The rows are grouped in 4 different ways at once. Each group adds its own fixed numbers to the row, and there is some noise. The rows also spread widely along 14 directions, which tell nothing about the answers.
In the rows, zero is written as 128.
Some rows, each with its group in each grouping after it:
145  109  145  132  96  159  126  124  128  140  118  140  153  116  129  121  137  125  108  57  143  121  121  129  124 | P Muv J172 J515
113  112  126  149  130  120  135  115  117  134  123  119  129  143  144  107  137  176  134  199  75  132  125  117  108 | P nafed J120 J512
108  123  143  148  141  110  146  119  124  141  113  116  118  113  167  107  128  123  131  166  95  159  138  107  109 | L Gir J172 J515
101  153  101  111  123  95  99  103  136  137  140  167  165  102  160  128  117  150  123  153  111  119  120  139  139 | G Gir J619 J214
182  100  120  107  104  129  121  127  123  135  77  113  123  137  153  155  150  155  122  146  142  136  152  123  95 | G Rumet J619 J214
118  114  133  129  164  91  130  121  128  125  89  118  135  107  138  132  162  97  171  109  141  122  120  166  118 | L Muv J120 J818
159  116  125  115  117  138  108  133  123  132  130  136  155  105  183  130  107  122  89  74  142  151  144  126  119 | G Rumet J172 J13
85  127  155  108  160  96  143  123  146  130  88  127  139  132  123  110  175  102  128  105  115  138  118  128  117 | L nafed J619 J449
110  150  171  166  115  143  139  121  158  117  159  139  152  109  146  140  145  110  116  79  165  88  120  116  139 | P Muv J120 J449
106  108  148  142  112  127  108  147  139  127  140  104  152  100  173  111  115  129  83  135  83  118  127  117  119 | P Muv J172 J13
127  155  115  152  111  123  130  118  127  133  180  147  153  103  148  142  105  128  156  126  137  109  110  145  172 | G Rumet J172 J512
120  124  147  143  76  148  140  112  135  151  102  112  113  93  106  125  123  118  125  126  138  104  142  117  114 | G Rumet J619 J818
145  132  108  120  133  145  145  137  125  126  165  119  95  123  151  129  89  134  162  142  159  143  148  106  136 | P Muv J619 J818
116  127  129  96  127  120  149  93  145  148  83  123  106  137  113  121  131  135  143  133  147  156  163  112  111 | P Muv J120 J13
160  145  129  120  128  133  115  139  129  104  171  128  128  140  148  168  119  147  133  139  149  113  134  126  153 | P nafed J120 J214
91  152  173  168  136  125  134  139  152  107  136  110  131  99  142  120  139  108  83  128  148  108  132  95  110 | L Rumet J172 J515
162  141  128  148  75  136  138  132  114  119  114  128  93  123  85  141  140  131  123  170  152  104  132  116  115 | P Gir J120 J13
111  132  129  90  92  116  102  135  138  140  127  151  143  98  122  110  114  117  136  141  104  88  125  143  123 | G nafed J619 J13
114  135  133  89  158  127  96  143  153  111  171  121  157  145  163  139  109  153  103  118  119  123  137  119  144 | P nafed J172 J214
112  149  130  157  111  123  141  130  131  130  164  140  125  87  170  120  103  118  140  159  129  119  123  111  136 | L Muv J619 J515
145  102  106  143  93  132  147  155  114  127  129  127  124  145  131  106  147  144  135  179  100  112  106  118  108 | G Gir J172 J449
126  126  132  144  141  134  144  105  132  133  118  99  118  115  146  143  112  131  139  114  151  153  146  123  133 | P Rumet J120 J515
148  101  136  161  99  147  133  109  110  145  72  103  111  100  111  130  140  132  127  115  141  129  139  130  97 | P Gir J619 J818
102  120  127  81  119  112  143  106  162  148  63  101  127  150  83  134  163  136  130  126  132  126  140  127  121 | G Rumet J619 J449
104  116  142  153  129  128  168  152  120  125  160  111  114  115  160  103  122  98  144  147  99  134  113  112  133 | G Rumet J120 J818
146  124  111  140  92  150  148  124  132  131  155  101  133  118  165  150  99  132  120  105  145  145  132  125  165 | P nafed J120 J449
121  131  136  88  111  132  118  128  158  132  103  99  129  110  106  147  118  109  123  88  168  111  149  136  137 | G nafed J619 J13
113  159  150  115  96  109  114  99  140  140  130  144  118  102  138  133  127  130  84  162  104  126  158  105  133 | G Muv J120 J818
136  153  155  89  144  114  103  115  147  123  124  148  132  121  147  149  134  114  111  105  155  124  161  121  123 | G Gir J120 J515
141  135  157  174  82  128  119  97  119  152  104  127  136  87  142  153  138  130  101  134  111  123  132  124  126 | G Gir J619 J13
109  161  157  96  89  125  139  112  165  143  135  156  130  135  129  129  143  125  107  141  128  110  146  91  130 | P Gir J619 J449
121  143  149  187  100  122  155  98  130  135  93  115  116  106  109  136  163  123  142  149  157  112  126  122  116 | L nafed J172 J818
144  144  123  130  129  128  88  131  108  125  173  150  136  93  165  131  90  137  111  127  104  126  132  133  143 | G nafed J619 J449
91  124  139  149  170  94  125  119  138  128  98  81  137  111  142  143  147  130  125  150  105  137  120  136  129 | L Gir J619 J515
145  140  87  127  118  120  108  107  101  138  139  158  131  100  141  126  92  159  137  150  115  145  121  139  139 | P Rumet J619 J515

New rows. What belongs after each?
151  164  126  111  118  127  115  122  118  127  164  164  125  110  146  142  102  125  108  111  143  148  138  116  152 | G nafed J619 J13
140  129  121  118  114  126  117  112  128  132  129  110  123  110  156  152  101  136  112  132  129  148  155  125  144 | P Gir J120 J214
123  97  110  119  114  116  140  151  112  125  131  129  134  122  143  105  126  121  165  157  88  115  101  149  125 | P Rumet J120 J214
126  154  108  135  140  119  150  123  114  116  133  143  100  152  71  120  145  146  127  146  149  149  116  107  136 | G Muv J172 J13
147  138  143  88  103  128  127  84  132  163  106  155  127  158  92  148  156  155  127  114  109  145  143  121  146 | P Muv J172 J818
119  121  141  119  165  116  127  104  147  133  94  133  154  147  148  129  167  148  121  98  145  146  134  120  105 | G Muv J172 J515
118  118  156  158  114  119  150  138  118  131  115  113  128  144  101  132  174  126  130  165  79  111  99  125  125 | L Gir J120 J13
132  99  133  98  148  119  119  127  143  135  92  87  139  155  115  149  159  145  143  120  117  123  132  148  128 | G nafed J172 J818
144  121  157  111  76  151  136  126  156  130  96  91  116  118  112  153  137  103  93  87  168  111  161  115  127 | P Gir J120 J449
148  131  107  136  94  109  143  129  139  128  105  115  124  126  155  147  143  145  156  199  153  111  131  124  110 | L nafed J619 J13
157  109  102  100  134  90  105  150  110  118  104  131  143  124  145  132  146  123  124  135  111  138  113  158  123 | G Rumet J172 J13
109  138  137  174  132  136  123  129  119  112  133  108  118  109  92  130  129  136  112  141  133  102  115  126  126 | G Gir J120 J515
155  118  129  85  127  123  160  125  140  135  110  116  127  171  136  159  165  126  135  106  143  157  136  121  144 | G Rumet J120 J818
163  127  135  141  133  139  92  108  121  137  117  93  123  100  159  172  98  149  99  117  140  150  167  124  126 | G Gir J619 J13
120  95  131  168  167  141  141  111  116  134  112  55  105  128  136  138  113  155  152  138  112  159  142  129  127 | P nafed J120 J818
132  139  137  144  111  153  135  96  116  143  110  148  108  119  89  109  119  146  129  117  146  137  143  108  107 | P Rumet J172 J515
108  147  118  176  159  114  127  127  129  99  158  98  131  93  174  146  104  131  111  136  159  137  130  122  141 | G Rumet J120 J214
136  131  133  84  164  110  118  136  129  118  112  145  122  124  155  125  135  109  117  99  156  155  152  116  107 | G Gir J619 J214
123  142  136  103  121  113  110  154  167  107  159  133  167  127  183  146  138  133  92  129  144  99  122  113  131 | P Muv J619 J13
140  139  97  106  99  101  127  133  132  127  129  141  116  129  135  125  131  139  156  203  129  107  132  128  122 | P Gir J172 J818
137  128  146  150  89  104  127  107  117  147  90  124  130  104  135  137  150  125  117  158  90  136  127  136  128 | L nafed J172 J13
124  165  157  166  141  138  135  126  138  112  191  149  132  122  168  140  118  133  144  145  147  104  125  105  138 | G nafed J120 J515
109  151  124  137  115  102  139  132  152  106  120  112  134  131  123  145  162  137  89  155  155  120  121  110  136 | L Muv J172 J214
146  122  145  169  116  120  143  150  121  112  138  102  114  91  168  142  129  87  159  141  138  108  124  143  132 | L nafed J120 J449
120  120  142  184  120  154  174  123  128  126  128  127  134  146  134  116  158  143  134  121  153  131  110  94  108 | P Gir J172 J214
152  129  110  114  125  122  124  125  124  124  125  119  127  104  162  144  110  114  114  89  154  162  140  135  149 | P nafed J619 J449
143  125  131  107  113  111  118  160  151  118  158  101  139  123  176  167  137  123  124  158  118  101  125  129  154 | G Muv J619 J818
120  129  129  116  140  114  141  113  140  126  83  135  157  152  118  136  187  144  105  98  149  141  108  124  118 | L nafed J619 J515
115  142  142  100  128  113  123  86  148  154  91  144  137  111  156  130  125  125  112  107  141  160  163  112  114 | P Gir J619 J13
108  130  136  125  148  111  122  132  125  123  123  130  146  135  128  121  151  141  84  126  97  144  110  114  123 | G Rumet J619 J13
134  126  111  152  97  146  145  119  110  137  137  151  148  142  104  119  146  162  115  116  111  127  88  121  136 | P Rumet J619 J449
155  115  126  188  142  140  153  100  119  133  114  122  141  144  158  150  163  168  142  114  153  151  114  116  117 | P Muv J619 J449
155  126  117  121  135  129  167  127  104  130  153  133  119  169  134  144  136  138  147  124  107  183  110  121  170 | P nafed J120 J13
131  117  112  154  127  144  130  117  133  134  130  78  120  116  143  142  101  153  143  142  147  129  145  126  131 | G nafed J172 J818
127  148  139  91  162  106  121  113  145  137  133  158  151  172  160  134  150  160  122  150  109  150  143  101  117 | L Gir J172 J13
100  135  172  103  126  106  125  99  145  151  79  131  112  94  128  115  144  94  135  122  123  128  162  124  105 | G nafed J619 J818
112  167  135  144  161  119  138  95  130  126  138  151  130  147  115  137  151  156  117  121  141  150  123  105  139 | G nafed J619 J449
154  150  145  132  145  129  109  138  136  104  140  145  157  124  141  161  160  128  109  79  184  98  119  130  122 | L Rumet J619 J818
140  128  157  147  145  119  93  125  99  124  133  156  132  93  155  116  123  121  127  126  96  121  130  141  105 | G nafed J120 J13
117  156  149  102  92  137  130  140  159  124  164  156  149  131  135  133  142  121  104  115  145  88  121  106  140 | G nafed J619 J818
81  136  154  185  121  133  129  96  128  148  118  130  144  113  107  102  136  158  131  158  91  107  114  118  105 | L nafed J172 J13
178  126  128  170  110  129  145  139  95  118  113  114  92  128  120  144  147  140  135  180  134  135  126  115  112 | L Rumet J172 J515
115  111  132  144  106  126  130  145  138  121  146  117  159  105  179  121  125  121  110  124  112  112  111  129  129 | P Muv J120 J13
128  122  168  133  91  132  117  123  130  132  116  154  134  106  147  106  148  119  85  119  103  112  138  110  96 | P Muv J120 J449
134  124  163  144  166  117  127  114  107  133  107  146  137  135  126  133  176  132  121  98  101  153  109  126  122 | L Muv J619 J515
118  134  94  115  108  139  104  137  128  120  146  142  137  92  110  112  92  139  120  113  152  99  117  139  132 | P Muv J619 J515
145  136  148  149  84  128  125  147  135  110  138  106  121  93  150  152  134  103  100  139  148  94  134  125  134 | G nafed J120 J818
162  136  117  181  117  132  138  105  96  135  126  156  132  132  133  141  156  160  124  138  127  142  107  119  124 | G Gir J619 J449
134  123  109  138  158  136  113  101  128  137  125  101  133  129  141  150  100  178  154  133  137  145  140  134  131 | P nafed J619 J13
108  127  166  141  151  128  166  125  126  126  113  131  128  149  111  117  174  111  134  96  125  144  109  115  125 | L nafed J120 J515
187  136  149  151  171  149  105  121  102  121  162  128  122  130  157  177  118  144  149  100  150  135  149  132  133 | L Gir J120 J818
129  130  135  164  109  149  130  92  124  145  91  113  115  101  120  127  115  150  113  122  155  142  153  109  100 | G nafed J619 J13
129  163  169  132  148  122  113  100  134  122  120  141  112  142  93  152  162  150  112  145  138  110  151  106  112 | G Rumet J120 J818
137  108  147  77  147  136  142  155  140  120  103  89  96  162  87  134  146  104  137  104  140  130  152  121  119 | L Gir J120 J449
101  151  125  143  116  118  131  76  140  153  116  105  113  104  117  142  104  151  143  159  117  140  147  127  152 | P nafed J619 J449
85  145  146  146  98  117  137  86  142  149  121  161  153  104  129  110  144  134  123  134  102  113  113  126  132 | P Muv J120 J515
146  125  151  143  123  147  152  138  118  122  124  120  101  128  106  130  137  109  134  104  155  131  135  114  118 | L Muv J120 J13
142  129  133  148  94  139  122  110  129  147  140  131  168  105  149  160  121  136  129  92  122  116  107  147  160 | P Rumet J619 J13
107  146  135  133  127  114  113  94  120  140  88  125  101  97  58  121  133  126  129  128  133  121  143  139  123 | L Muv J172 J818
137  97  126  146  138  143  130  136  120  122  127  106  156  124  163  131  127  134  123  82  129  141  111  142  129 | P nafed J120 J13
107  114  111  144  133  139  155  133  130  119  102  95  101  128  70  105  138  128  146  118  171  120  121  124  114 | P Muv J172 J818
132  125  124  139  123  117  157  121  133  131  103  82  116  140  123  161  149  136  128  145  137  154  125  121  148 | G nafed J619 J13
149  144  111  134  133  113  140  130  131  110  132  137  133  160  131  154  169  156  136  170  157  112  117  120  121 | L Gir J120 J818
124  160  161  146  147  137  113  121  112  116  162  180  127  128  126  107  133  143  105  123  122  126  131  96  111 | G nafed J172 J214
154  133  122  119  141  159  106  138  109  127  183  128  121  141  116  137  92  161  123  118  117  129  136  118  146 | G Rumet J172 J818
133  155  109  104  142  116  123  117  132  120  127  106  111  115  107  166  107  125  139  112  172  145  145  140  167 | L nafed J619 J214
144  158  97  101  110  113  130  141  137  106  163  138  111  119  158  136  104  121  116  155  162  133  146  114  146 | G nafed J120 J449
133  135  120  141  128  138  130  108  107  143  162  142  127  145  129  121  110  168  132  144  80  156  121  116  152 | P nafed J172 J449
132  141  180  141  137  158  124  143  122  124  172  123  127  151  108  146  145  145  99  114  95  114  118  99  144 | L nafed J619 J818
125  97  131  142  88  136  121  134  137  130  101  76  144  95  143  141  123  121  94  116  120  113  126  142  130 | P Gir J120 J515
106  183  153  149  140  123  122  84  121  122  152  189  120  105  117  118  124  133  104  109  149  139  139  102  131 | P Muv J120 J214
125  171  142  132  131  135  119  110  131  124  155  151  96  111  101  133  113  139  139  145  160  108  150  105  127 | P Muv J619 J818
133  112  153  149  169  123  128  124  91  122  105  148  135  133  129  106  173  126  112  91  104  155  110  130  100 | L nafed J120 J818
124  145  139  102  173  124  100  123  135  120  145  99  107  119  121  155  93  134  139  123  132  140  155  131  154 | P nafed J619 J515
110  152  127  153  91  137  118  101  119  140  149  164  144  113  105  116  132  166  87  138  104  114  107  111  137 | P Muv J619 J818
138  135  148  167  136  154  116  133  101  125  171  158  118  131  124  112  121  171  131  161  94  113  114  100  110 | P Muv J619 J515
151  117  150  111  88  148  93  132  141  132  108  95  134  112  105  167  132  141  80  103  131  98  144  130  134 | G Muv J619 J515
133  132  140  142  172  149  122  121  119  123  136  122  118  146  105  134  130  159  129  108  139  133  135  110  114 | G Rumet J619 J449
105  132  122  124  113  133  139  115  142  135  144  150  156  120  156  111  119  134  138  117  129  121  116  127  133 | P nafed J120 J515
108  129  129  142  123  115  113  133  150  108  118  100  137  85  169  127  124  116  103  136  162  102  144  129  106 | G nafed J120 J818
111  131  129  147  153  150  122  106  135  126  130  100  140  126  116  145  115  162  119  86  155  136  130  125  141 | P nafed J619 J214
103  156  171  138  176  128  101  123  150  117  159  117  150  118  123  159  126  127  130  87  141  101  126  134  151 | G nafed J619 J13
124  117  139  179  138  185  137  110  119  130  152  97  140  122  119  139  99  156  126  63  148  134  120  125  146 | P nafed J120 J515
127  126  161  120  138  105  97  126  143  121  103  123  131  93  160  135  136  108  115  127  136  108  156  134  98 | G Muv J120 J13
110  127  122  143  156  129  145  120  144  128  138  109  143  127  148  137  119  135  177  112  158  127  116  136  139 | P nafed J619 J13
